There are 8 hidden switches. A switch that is on adds its own fixed numbers to the row, and there is some noise. The rows also spread widely along 9 directions, which tell nothing about the answers.
(in the rows, 128 means zero)
Known rows, each followed by its switches (1 for on, 0 for off):
[109 175 128 124 137 128 140 108 115 149 161 107 116 116 141 103 101 117
 154  16  91 100 158 140 172 114 143 131 100 131 148 143] : 0 1 0 0 0 1 0 0
[150 147 148 120 127 152  86 110 130 204 112 106  83 134 145  97 134 144
 138  76  96  94 114 130  81  42 134 145 102  70  93 160] : 0 1 1 1 1 0 1 0
[138 127 101 103 113 203 109 116 117 104 119 128 178 129 130  69 119 120
 129  64  75 123 175 151 172 150 175 131 137 121  56 130] : 0 1 1 0 0 0 1 1
[133 153 136 128 124 176 130 153 118 116 103 111 130 128 102 118 137  87
 165 111 101 132 153 122 123  98 166 136 103  92  87 139] : 0 1 1 0 0 0 0 1
[118 156 102 131 117 134 119 122 102 180 164 103  94 121 159 114 138 134
 149  54 101  92 134 141 140  78 124 146 115  93 175 168] : 0 0 1 1 0 1 0 0
[140 146 133 118 114 164 108 129 134 178 156  92 111 139 163 133 141 137
 154  71  83  91 138 119 146  77 157 159  87  92 146 135] : 0 1 1 1 0 1 0 0
[119 146 150 126 125 138 125 136 135 162 151  95 118 157 159 190 129 107
 156 100  92 114 126 115 149  93 143 153  61 110 212 118] : 0 1 0 0 0 0 0 1
[122 158 142 122 129 159 105 136 104 148  89 109  96 120 106 100 116 111
 136 109 111  88 124 130 108  85 144  98 167  64  79 163] : 0 1 1 1 1 1 0 0
[116  90  67 156 116 160  90 148  86 102  74 152 152 144 161 135 156 108
  96 172  86 162 126 142 124 149 131 144 159 102 167 155] : 1 1 0 0 0 0 0 1
[108 141 132 123 117 148 132 127 124 134 152  94 137 118 115 150  85  75
 159  41 107 104 149 138 181 113 156 120  94 114 172 143] : 0 0 1 1 0 0 0 1
[117  81  89 128 109 168  77 129 119 151 119 106 147 138 165 165 105 111
  99 110  87 104 105 143 173 118 143 134 132  92 190 140] : 0 0 1 1 1 1 1 0
[142 176 154 111 126 140  99 117 119 166 141 113  86 128 159  86 131 147
 137  90  95  89 129 130  99  84 127 121 140  97  96 161] : 1 1 0 1 0 0 1 0
[106 154 124 145 126 115 119 166  74 122 110 125 110 138 148 134 141 100
 135 129 108 115 146 133 135 119 130 122 166  93 193 166] : 0 1 1 1 1 0 1 0
[102 128 125 122 130 159 137 165 108 122 134 108 154 166 128 183 167 125
 156 161 119 121 141 119 150 134 148 134 148  95 193 125] : 0 0 1 0 0 0 0 0
[139 133  69 119 100 168  89 124  91 116 126 122 124 114 177  63 123 131
  96  74  64 107 151 156 167 121 147 137 158 111  99 159] : 1 1 1 0 1 1 1 0
[131 115 164 123 157 154  90  93 143 215  75 133 148 164 125 105 116 142
 137  57  97 111 129 131  88 107 167 139  85  87  94 131] : 0 1 1 1 1 0 0 1
[118 179 138 104 112 176 149 147 105 138 164  88 135 132 102 117 131 101
 189  53 112  97 177 126 166  97 165 138 113  98 119 141] : 0 0 1 1 0 0 1 1
[142 148  81 125  85 155  96 161  72 135 151 108 105 159 213 152 181 141
 117 155  64 107 129 135 152  98 123 158 148  84 214 144] : 0 1 1 0 1 0 1 1
[105 183 137 117 135 131 140 135  92 161 160 111 114 133 134  96 134 132
 164  51 110  85 168 138 152 112 143 127 143 106 148 158] : 0 0 1 1 0 1 1 0
[133 167 118 158 112 120 120 181  79  74 103 136  87 107 158 109 141  68
 140 148  86 135 159 137 110 114 136 121 142 107 150 181] : 0 1 1 1 0 0 1 1
[139 137  84 114  90 179  87 126  90 135 145  99 111 120 163 113 135 133
 118 105  88  99 117 139 155  91 116 128 172  81 140 160] : 0 1 0 1 1 0 1 0
[101 100 113 131 135 114  76 102  99 207 102 139 127 157 167 142 109 137
  85  94 101 104  99 157 119 120 111 121 140  90 212 163] : 1 0 1 1 0 0 1 1
[119 106 101 127 105 188 107 157 124 187 153  82 132 162 154 192 170 127
 152 116 102 112 121 113 160  69 150 191  86  71 213 127] : 0 0 1 1 0 1 1 0
[117 147 111 136 118 166  94 154  79 202 106 128 118 184 169 130 209 160
 136 154  95 119 131 115  90  93 133 180 143  58 168 150] : 1 1 0 1 0 1 1 1

New rows. What belongs after each?
[134 155  95 111 100 183  97 132  99 165 134 111  99 145 168 117 167 158
 120 157  88  95 103 127 108  90 121 134 163  67 121 149] : 1 0 0 0 0 1 0 1
[115 210 176 111 140 126 139 137 106 198 158 119 101 159 157  93 157 148
 179  66  99  88 169 115 106 106 150 151 106 105 133 147] : 1 0 0 1 0 1 1 1
[124 164 128 125 123 133 118 136 109 121 143 117 110 130 177 112 127 125
 135  93  74 102 149 133 154 126 144 134 129 122 149 140] : 0 1 0 0 1 1 1 0
[141 101 118 121 122 181  90 132 136 138 115 140 170 168 188 140 168 152
 134 150  80 132 135 121 114 158 161 156 118 110 146 115] : 0 0 0 1 1 0 0 1
[140 107 117 113 136 181 107 101 150 139 114 132 161 132 132  83 125 138
 134  71  89 129 149 144 125 124 165 144 104 123  65 136] : 0 0 1 0 0 0 1 0
[123 150 126 133 118 132 118 126 122 178 159  93  93 122 153 144 129 114
 158  57 108 113 123 123 128  66 129 162  74 100 187 160] : 1 0 0 1 1 0 0 0
[ 87 109 126 113 138 187 115 124 113 163  98  98 171 145  69 144 102 102
 145  69 133 100 131 131 169 123 164 111 154  73 129 133] : 0 0 1 1 1 1 0 0
[115 132  42 159  94 153 116 176  47  86 112 132 112 109 141 103 181 105
 125 160 119 143 142 143 123 111 108 135 206  77 170 202] : 1 0 1 1 0 0 0 0
[ 92 121  81 109 121 200 121 126  81 154 126 103 174 163  99 142 160 147
 136 109 125 116 131 135 173 126 128 130 192  72 157 133] : 0 1 0 0 0 0 0 0
[120 119  85 124  87 176  92 146 102 147 154  91 128 141 181 178 128 103
 123 120  79 101 112 130 182 108 136 148 125  87 214 132] : 0 0 0 1 1 1 1 1
[121  96  92 142 123 150  91 151 100 115  82 143 140 144 159 122 147 120
 100 159  97 143 123 144 115 136 138 136 158 101 146 153] : 1 0 1 0 1 0 1 0
[130 147  98 111  99 214 104 147  99 104 119 102 129 116 110 105 147 117
 144 142 102 104 131 122 141 106 145 114 193  69  71 149] : 0 1 0 1 0 1 0 0
[109 127 115 120 127 144 107 132  99 188 126 114 113 164 147 159 159 154
 122 147 118 102  98 136 115  86 106 131 159  69 192 149] : 0 0 1 0 0 0 1 0
[109 102  59 152 106 203 119 141  91 130  96 107 162 120  83 125 145  73
 161  78 124 163 138 128 145  98 144 168 117  76 135 161] : 0 0 0 1 1 0 0 1
[171 173 170 106 130 121  91 113 160 124 155 139  72 118 221  78 124 159
 119 136  56  94 122 135  73 116 135 113 110 141  78 146] : 1 0 0 0 0 0 1 0
[146  75  90 127 121 150  58 112 125 151 112 153 150 155 220 121 140 167
  80 139  67 117 112 154 123 153 132 135 154 112 169 141] : 0 0 1 1 1 0 1 0
[116 171 166 108 149 136 119 122  98 207 127 137 137 188 156 107 169 175
 149  88  98  89 161 128 106 127 149 137 141  89 146 133] : 0 1 1 1 0 0 1 1
[127 121 112 139 131 161 129 156 124  73 121 143 161 142 166 126 163 120
 150 147  87 154 166 124 131 176 165 149 126 140 140 127] : 0 0 0 0 1 0 0 0
[105 118 140 111 139 142 114 114 128 116 115 111 154 121 111 132  58  90
 117  61  98 102 137 154 186 142 155  89 132 127 135 134] : 0 1 1 0 0 0 1 0
[140 148 120 119 119 167  99 137  94 105 100 152 146 138 155  65 144 134
 123 124  81 113 168 144 118 156 156 110 182 105  77 153] : 0 1 1 1 0 0 1 1
[162 159  99  86  94 192  99 103 129 120 185 108 112 114 182  74 136 171
 127  98  72  89 132 145 143 110 128 124 155 116  71 140] : 0 0 0 0 0 0 1 0
[ 71 169 130 159 164  85 141 130  65 169 108 145 120 145 133 108 143 124
 149  66 124 115 160 139 124 143 117 120 160 106 207 175] : 0 1 0 1 0 1 0 0
[114 163 171 107 142 151 151 147 145  86 148 108 145 130 114 144 113 101
 175 117 111 111 161 117 153 155 166 104 123 138 121 117] : 0 0 0 0 0 0 0 0
[111 155 171 121 138 125 128 147 119 174 125 103 108 166 140 183 130 116
 154 133 111  99 116 118 115 100 144 124 103  85 196 128] : 0 0 1 0 1 0 0 1
[139 138 114 125 108 188 137 148 137 147 157  77 111 124 116 151 156 107
 181  96 109 125 134 114 136  46 151 179  65  86 133 140] : 0 0 1 0 0 0 0 0
[111 127 118 132 123 174 124 180  96 151 103 103 146 176 132 167 187 120
 152 148 103 128 150 109 144 102 164 173 127  75 176 122] : 0 1 1 0 1 1 1 0
[134 156  87 130 108 188 142 161  90 112 134 113 123 125 114  88 188 124
 171 114 111 140 165 129 120  85 144 164 140  89  93 162] : 0 0 1 0 0 0 1 0
[112 167 153 126 149 106 123 130  98 183 122 141 119 175 173 122 157 152
 138  98  89 104 152 138 112 124 138 139 123 109 181 140] : 0 1 1 0 0 0 1 1
[132 100  73 126 107 175  72 119  93 174 108 126 123 159 182 141 166 158
  96 164  85 124  83 144 103 101 104 148 160  69 166 147] : 0 0 0 0 1 0 1 1
[170 112 122 164 117 166 100 166 159 111 100 128 108 119 179 123 167  97
 157 134  61 155 151 110  92  81 181 196  37 116 112 144] : 0 1 1 1 0 1 0 0
[142 109 125 117 109 203 102 161 134 124 108  95 143 149 128 155 150 107
 143 151  92 129 129 115 137  87 167 159 107  82 112 118] : 0 1 1 0 1 0 1 0
